The first 7 rows are patterns. Each new row is the sum of 2 different patterns, raised or lowered, with some noise. Before adding, each is slid sideways (what falls off one end comes back at the other) and multiplied by a number that may be negative. Names go in the order of the patterns.
Some rows, each with the names of its patterns after it:
[-10   9  -3  15 -13  -6  -3  -6 -10 -12  11 -13  -3  -3 -11  -5  -5   7
  -1   4   0  12   1   4   8  12   8 -20   1  -1  -4  -6 -12  -8   1  -2
   1  10 -12 -15  -1   5  11  -4 -14  12]  lev
[ 11 -11  -2 -12  18  -1 -16  -5  -4 -19  11   9   0  12   8  10  -8  15
   3   2  -1   4  -3  -2   8   9  10 -12   7  23  -3  -7  16   6 -19   2
  16  -4  -4 -17   2   3  11  12  -5   2]  lefa
[ -9   1  11  23   6  -3 -10 -30  16  -5   3 -12   0  -3   7  -4 -11   4
   7  -2   1   3   0  -2   6 -23  -4 -12  -3  -4   3  16  -2   7  -3 -13
   8   3  -9  -5   6  -3  -8   1   6  -1]  bupav
[  5  10   6 -16   2  -3  -5   0  -1  13  19  -6  -8 -13 -17 -10 -20   9
   7   8   7  20  -4  -7 -12  13  -7   2 -17  10  -7 -11  -2  15  -4  10
  14 -11   7  14  -7  -3  -4   0   6   3]  rimuv
[ -9   3   6  -6 -12  11  -3   0  24 -30  -3  26  -6  -9   3   7   3  -6
 -26  -4 -11  -1   6  -1  -8 -12  -7  15  -4   5   3 -10   8  -1   7  -1
  -1  -1  -6  -4  11   1   6  12  12  -8]  Kiduf
[ -6  -4   4 -12   6  -4   5  -7 -12   0  14  -5 -10  -5   3   6  12  -3
  -4 -11   0   4   9 -10  -1   4  -6  -2   1  31   6 -10  -6  16   5 -11
  12   1 -16  13  18   2  19  -8   8 -11]  Lum
[ 18   1  -9  -5   8  11   2  23   4  -1  -1  -8   0  -5   0  -2   6 -10
  -1  -6  16  13  -7  14  -9  12  -1   5  15  -9  -9  20   3 -14   0  15
   9 -10   8 -17  13   2   3 -21  -1   9]  zifa

New rows. What belongs after each?
[-22 -12  -6 -15 -12 -25 -31  19 -16 -40   6  -4 -25 -15 -10   3  11  -9
  -7 -17 -13 -10  -9   6  -5 -19 -16 -15  -4   1 -16   2 -24 -16 -10 -17
 -13 -12 -17 -22 -19 -24 -22  -4  -1 -11]  lefa Kiduf
[11  7  2 13 12 18 11  8 11  7 13 22  8 -2  6 11  8  6  8  8  4  6  7  6
 -4  7 13 11 11 13 10  8  6 14 -5 39  4 -8 12 10  4 -2 13  5 24  9]  lev Kiduf
[ -8 -15 -33  -7 -21  -9  -1 -11 -23  -4 -14   0   5 -12   1 -26   1  -5
  -6  -4 -39 -24  10   1  -1 -24   6  -4 -12  -4 -25  -3  -5   1 -35 -17
  -1   8 -12 -19 -15  -7  17  -7  22  -5]  bupav zifa
[  1  -1  -4 -10  12  13   4  18   7   7  -2   7   3   1   1   3   5  -4
   6   3  16   2   3  22  -2   3  10   8  -3  -1   6  10   1 -13   3  11
  11   4   4  -4  14  -4   1 -14  11   5]  lefa zifa
[ -5   4 -11   2 -11  -2  -3   2  -1  -3  23  -3   3  -7  13  -8 -31   4
  -2 -11   8   7  -4  -3   7  -2  15   8  -3 -14  -9  12  -3 -16 -12  -3
  14  -3  28  -2   9   1  24 -11  -4  -6]  lefa bupav
[-12 -11  16  14 -19 -13  18  -5   0 -11   7  -9  14 -13  -9 -15   5  13
  -1  -7  -4 -10 -23 -13  11  -2  -6  -4   0 -14   6  -2   7   6   7 -12
 -19  14 -14   8 -14   2  -8 -19  12  13]  lefa zifa
[-46  -1  41  -8 -12 -14  10   6   6 -11  -7  -8  10  -6  -2 -19   9  -7
   1  -6   3 -15   2  18   0  20   9  11  -7  11   0  12   2  10  10  11
   2   3  14  -5   2  13   8  -6  18  29]  lefa Kiduf
[  8   7  -5  15  21 -16   4 -15   0  13   3  11  -8   5  11  -7   5  -2
   4  -1 -15 -12 -13  -5  18   7  -2  15  20  -2  -1  10 -18  31   4 -19
   5   9   6   1   7   0  32  22  10  -4]  lefa Kiduf
[-18  -3   1 -10 -11  -1  -3 -14  -4 -12 -16  -7  -2  -9  -7  -7  -6 -12
  -8   0  -9  -7  -6   8 -15 -24  -4   1 -19 -17  10  -9 -16   9 -21   0
  10 -13 -19 -11   1  -6 -17 -16  -6  -7]  lefa Kiduf
[-16  -7  -2   0   7  27  15 -20   3 -14   2  -9  11 -19   2   8  -3  -7
   6   1  -8  -7  -7   5  11 -18  12  10 -11  -8   6  -1 -19   5  16  11
  -1   3  -6 -16   7   5 -10   6   5  19]  lefa bupav
[ 19 -10  -6 -15   4  -8 -21   4   3  -7  12  19  -1   6   0  16  -8  12
  -7   8  -4  -2  -2   9   3  12  17 -14   9  25  -5  -5  12   5 -10   4
  16   3   2 -20   4   0   6   9  -2  10]  lefa rimuv
[-23 -14 -13  -3  -5  -3 -15 -19 -27 -15   5  -5 -19  -7  -8 -14 -19 -22
  25   2 -10  -4  11  10 -28  -4 -15 -32 -13  11  -4  16 -29   3 -20  -2
 -22  -1 -14  -4 -25  -3 -23 -32  -2  -2]  rimuv Lum
[-10 -17 -15 -13 -20  12   2   6  12  19 -13 -16  -9   9 -12  -9  -8   2
  -6   3 -25   6  10  -1   2 -10   6  10 -13 -22  -9 -13   1   4  -1  -2
  -8 -20   9  -9  -4   0 -12  10  11  -4]  rimuv Kiduf
[ -8 -28 -10 -11 -29 -24 -17 -24 -31 -22 -29 -18 -22 -24 -10 -12 -43 -22
 -20 -27 -31 -26  -7 -11 -20 -35 -34 -38 -21 -36 -18 -24 -16 -14  -4 -29
 -33 -32 -22 -30 -21 -35  -9 -27 -30 -22]  rimuv zifa
[-21 -14 -26 -18 -19  -7   3 -14  -5  -8  -9 -16   3 -30 -10 -34 -24  -7
 -21  10 -23  -6 -17 -36   5   1 -38 -18   7 -11 -33 -17   4 -19  -1 -22
  -4   4  15 -10 -28 -53   2  -6  -3 -26]  bupav zifa
[-25 -31 -28 -34 -31 -37 -40 -34 -14 -33 -32 -27 -30 -28 -33 -45 -27 -26
 -18 -15 -18 -19 -37 -34 -36 -34 -43 -15 -22 -23 -43 -17 -29 -23 -32 -23
 -27 -24 -33 -27 -29 -45 -18 -40 -43 -26]  rimuv Lum
[ -5  12  -7   2  10   4 -13 -10  17   6 -17 -17  17  -3 -10  27 -34 -16
  28  -1  -9  10  -2   4 -18 -30  -8 -12 -11   4  -8  -9 -22 -18  10   1
  -1  -6 -16   5  -2   9  -6  -8 -10  -8]  Kiduf Lum
[ -7   7 -14   0  -5 -16   0  12  -7  -4   6   5  -3 -13   8  -6  -2   8
   0 -17  17   5  -7 -14  -3  12  18  -2  -1  -1 -17  -2   4   6  12  -8
   4  -3   1   2   2   3   0  -9  -6   5]  Kiduf zifa
[  3 -31  -9 -30 -13 -25  -7   2  -7 -14 -13 -29 -11 -17   0   0 -27 -20
 -20 -37  -8 -13 -15  -7  -6 -13 -25  -5  -1  -5 -22  -2 -23  -8  -9  -4
   5 -31 -15  17 -16 -32  -3   0 -25 -20]  lefa zifa
[ 15 -34  -5  29 -13  -6  -6 -11   5  -7 -36 -12  -9 -10  -7  -5  -7 -16
 -18   8   0  20   4 -16  -6 -32  14  -9  -4 -14  -9 -11  13  -8  -9   8
   9 -17 -12  -1   1 -12 -11 -15  -9 -15]  bupav Kiduf
[ 16  20  14  -8   1  -2   8   7   5   8  12  18   2  13  -9  -9  -1  14
  20  10 -11  20  -1  22   0  21   2   3  -2   6  -4 -10  21  -7  -3   9
   1   3   2  10   6   8   2  16  17   8]  lev rimuv
[-13  -6  -8 -11 -17 -20 -22  -7  -8  -8 -27 -14   0 -19 -10  -8  15   0
 -21 -14   5  -9 -22  -1 -13 -23   3   9  -1  13 -23  -7 -20 -13 -18 -13
 -17  -7 -14   6 -36 -26   0   0 -18 -19]  Kiduf Lum
[ -3  18   4  -7  24  -8   4   3  10  23  -9  -8  15  -1  -8  -1  10  16
  -5  16 -22  15  12   8 -13  11   4  13   3 -12  -9   4  16  -4  22   4
   2  -2  -3   2  -7  -5  -6  13 -10 -10]  lefa zifa
[-1 -1  2 11 22  4 -1 -5 15 16 -8  6 -2 11 -6 11  6  7  2 12 15 -2 18  7
 11 12  9  8  4  6  4  0 -8  6 -1  2 -8 -3 20 -1 10 11  2 12 16  4]  lev zifa
[ -6 -11  -7 -10   9  -9   3   5  -5 -11 -12 -16   2   0   3   4   5  13
  -9 -11 -14 -16 -15   0  -2   8 -13   2 -20   5  -9   5  -2  -5 -13  -4
 -12 -11   1 -17 -17  -7   3  -6   0  -7]  rimuv Lum
[-21  -1  -6  21 -19 -15   1   3  -4  -1  -9 -16 -19 -11  -4 -16   9 -25
  -8 -18 -11 -15  -6 -16 -13 -20 -13  -4 -22 -26   2  -8 -28 -15  11  -6
 -13  -9  -8  -4 -11 -10 -11 -26  -7  -8]  lefa Lum
[ 17   4  -8  10  14   9   5  12   8  11  -6   6  30   9  15  22   5   6
  -3 -11  11  10  22  15  14  25   2   4   3   4 -11   9   9  25  -4   5
  10  26  -6  12  26   9 -11  14   4   4]  lefa rimuv
[  4   2   1  -1   5  -9  -5 -20 -11 -10 -18 -10  -8  15  -1   6  -2  -1
   3   7  -6  -2 -11  -7   4   4  -4  -1 -15   4  15 -18   7  -4  -4 -16
   6   0   3   1   6   9 -10   0   1  -2]  lev rimuv
[  2  12   0   1  -7   9  -4   2 -12  11  -3  -2  -9   2   3   0  13 -11
   4   6 -11   5   3  -9   1  11   4  -3   1  -3  -3   8  -9   0  -1  19
   9  -6 -13  -7  -3  -2 -14   1   2  -4]  rimuv zifa
[ 8 10  2  1 15  4  4  7 11 -1  6  1  3 -3  0 11 -1  6  5 -5  3  2  4  1
 12  9 11  4 10 15  8 12 -7 -5 16  7 -9  3  6  3  3  3 13  9  1 11]  lev Kiduf
[  0  -7  -4  11   8  18  10  18  20  -2 -12  -3   2  -3   8   8  11  -4
  11   3  26  -3   9  12   2  -8   7  -4  -7  16  -5  -7   6  11  12   1
   4  -3   4  -3   2  19  -2   1  16   5]  rimuv zifa
[  7   0 -17  -1   8  17   5 -18  -3  -1   1   4   7   1  -8  -1  -5  -1
  -2   2 -10   2 -10  -9 -12  13  11  -7   3  -2  13  -8   3   7 -22  12
  12 -16  -5   4   4  -1  -8   5   5  10]  Kiduf zifa
[ -1 -17   6  23  20  11   6  -9   3  11  10  -3  15   8  16 -13  18  23
  18  19  34  -9  -7   9   0  -5 -11  25 -10   5  25 -16   2  31   4  -8
   1   3  20  -4 -35   7   5  -9   6  24]  lefa Kiduf
[19 18 13 22 10 19  7 22 18 23 15 15 20 19 15  8 11 23 23 34 27 11  6  9
 13 19  0 22 25 17 19 31 41 19  3 21 28 21  1 32 15 -2 27 40 16 37]  rimuv Lum
[ 12 -22  -3  14   6 -16 -10  -1  -1  -9  -3 -13 -19   0   4  -7   9 -20
  14 -13  -4 -11  -3 -21 -17 -10  -9 -11  -8 -14   0  -7 -13 -17  -4   2
   0 -16 -10  -9  -8 -14 -19 -21  -8   0]  bupav Lum
[-10 -10  -3 -22 -20  -7  -2  -4   2  -2  -3 -18 -19  -6 -17 -31  -5  -1
  -9 -19   6 -10  -6  -9  -3   4  -9 -17 -11 -21 -14  -3 -18 -11  -2  -2
 -15  -9  -4  -7  -8  -5 -16  -4 -11 -11]  lefa rimuv
[-12  -4 -22  -5 -17 -10  -5   4   4  -7   1 -17  -4   5 -14 -10  -6   0
 -11 -14   0  13  -5  -7  -4   1  16   3  -2 -11 -40  10 -12  -5 -10  -7
  -7  -1  -7 -13   0   4  -4  -8  -5  -6]  bupav Kiduf
[  7  18 -18  -3   4 -21  23   4 -23   2   0  -5  -5  -5  -4   5  -5   9
   5  12 -13   8   9  10 -16   3 -14  -1  15 -12  -7  -9  -2  -5  -1   5
  -1   4  -1   0 -13 -11   3  -5  -4 -12]  bupav Kiduf
[  3 -12 -29 -15 -13   6  25 -11   0  -9  -1   3  -2 -12   4   9 -10 -34
  -8   0  -2 -17  -5  -1   9  -1  17 -10 -14  -8 -32   4 -16   6  13  -8
 -10  10  -3  -7  -4   7   2 -10 -13   8]  bupav Lum
[ 20  -4   3  26   4  -5  -2   6   9   2 -12  -6 -10  -2 -12 -11  31   4
  12  -8   8  21  14   5  13  -7 -12  12   7  -2  -8  -2  -2  12 -10  11
 -10   7 -13   9   2  -1  14   6  -3  -5]  lev lefa
[10 16 14 12  2 29 29 29  9 27 24 29 15 25 20 38 14 13 17 15 29 14 10 29
 35 26 28 18 17 20 17 23 37 14 25 21 21 26  7  9 22 27 31 35 31 37]  rimuv Kiduf
[-18  22   7   5   2   6  17  22   5  11   1  -9  14  19  10   3 -14   7
  11  -8  16  -9   5 -13  13   8   5  11  12   5  -5  10  -2  -1  17  13
   5  -6   5   5  -2  -3   0 -13  14  -4]  lev Kiduf
[ 3 23 22 27 14  0 28  6 24 15 34  0 11 12 18 14  4 32  1 19 13  9 18  7
 19 24 21 12 28 24 22 20 32 18  5 18 15  5 11 10 16 19 11 16 28 10]  lev zifa
[ -5   0  16  25 -26   8   5  12  -1   8 -12   4   8   4   1 -14  -4  13
  14  -1  17   1  11  -2  -2   4  -8   8   0  13  -7   2  -2  14  13   4
  15  -3  22  10   2  10  -6  -2  17  -2]  Kiduf zifa
[11  5  7 11 10  2 26 18  1  2  9 11  3 20 12 -3 15 23  4 16 -2 20  1 -2
  2  7 -7 17  9 10  9  5 12 13  9  2  6  7 14 14  6  9  5 12  4 17]  lefa Lum
[ -2   2   2  -3 -10  -8   2   2  -2   5 -12  20  -4   5  -2   0 -11 -16
  -2  -7  -4   3 -10   0   3  -3 -10   1   6  -1  -9  -4  -1  -4 -10 -20
 -13  -2   7  20 -17  -1   6   8  -8  -5]  bupav Lum
[ -2 -10  -8 -13 -14  -3  -6  -9 -17  -9 -10 -12  -1  -6 -14  -8 -11   3
   4   2 -14 -18 -28   1 -15 -12  -9 -14 -11  -6 -17 -15  -7   0  -8  -5
  -9  -3  -7  -2 -19  -5 -11 -18 -10  -7]  lev bupav
[ -8  21  24  11  15  20  -6  -4   9   6   6  19  16  27  -1  -5  21  10
   6  22  -1  13  27  -7  -6 -14  -2 -14 -14  17  15  12  16  30  -2  -5
 -11  30  -4 -10  -6  23 -11  -6  21  21]  lefa rimuv
[-17 -19 -21 -13 -11 -15 -15  -1  -8 -13  -5 -14  -4 -14  -9  -5 -22 -12
   1  -6 -15  -4  -6 -12 -15  -3 -27 -12  -4 -15 -26   0 -25  -1   4 -24
 -23  -4  -1 -10  -2 -25 -16 -20 -19  -8]  Kiduf zifa
[11 21 13 23 11  5 15 20 19 27 15 25 28  2 12 15 18  9  1  9 22 13  7  3
  0  5 24 42 11 15  2 33  6 24  8 31 13  8  8 12  7  2 24  4  8 27]  lev bupav
[-23 -14 -13 -17 -21 -26 -12  -4 -12  -3 -28 -20 -21 -16 -10 -10 -14 -10
   1 -20 -21 -18  -8 -20 -14 -22 -11  -5 -15  -8  -6 -14 -12 -15 -18 -15
  -6 -12 -20 -17  -9  -8 -16 -11  -6 -13]  bupav rimuv
[-19  -8 -11  -5   9  -3   7 -11 -16  -9 -10 -12  -6  -4   1 -16  -7  -2
   2  -9   4   5 -11 -21  -2  -8 -18  -6  -4 -16  -1   9 -23  -9   5 -12
 -16 -10  -6   3 -11 -20  -5 -12  -8  -9]  rimuv Kiduf
[19 12 30 17 20 36 19 22 29 26 12 27 32 27 16 21 29 26 15  0 19 26 31 36
  5 32 25 25 20 31 11 28 38 14  8 23 16 24 20 29 20 46 23 39 23 29]  bupav Lum
[-19 -15 -18 -19  -7 -14 -10   2 -23 -27  -4 -20 -22 -15 -13  -6  -4 -29
 -21 -27 -25 -21 -29 -12 -13 -12  -4  -5 -16 -18 -26  -3 -21 -12 -27  -7
 -19 -25 -19  -1 -17  -7  -2 -17 -14  -9]  rimuv Kiduf
[22 13 23 11 15 15  7 25 26  7 11 27 19  5  7 30 17 27  8 20 23 28 22 12
 -5 30 28 12 16 16 16  1 15 23 30 27 23 23 17 21 18 30 23 17  9  7]  Kiduf zifa
[-13 -14  -3 -15  -7  -2  -8 -22 -20   3  -7 -13 -15   3  -5  -4   5 -28
 -13  -1  -8 -10  -6  -7 -14 -11 -19 -17 -11 -16  -4 -19  -9 -15 -13   2
  -9   0 -15  -8  -4  -9  -1  -8  -6 -13]  lev Kiduf
[-24 -15  -4  -9  -7  -8  -8 -23  -2 -11 -29  12  -9 -28 -32 -12  -6 -12
 -26 -12  10 -16  -6   0 -24 -26  -8 -17  -3 -26   0 -11 -10  -9  -7 -14
 -13 -14  -8  -2  -9 -20 -15  -5 -10 -22]  Kiduf Lum
[16  7  7 33 16  2  7  9  5  4 16  2  8  3  2  9 21 25  6 24  0 23  8 16
 21  5  7 25  6  1 14 23 17 -1 10 -2 23 16 13 -9  6 22 26  7  6  6]  Lum zifa
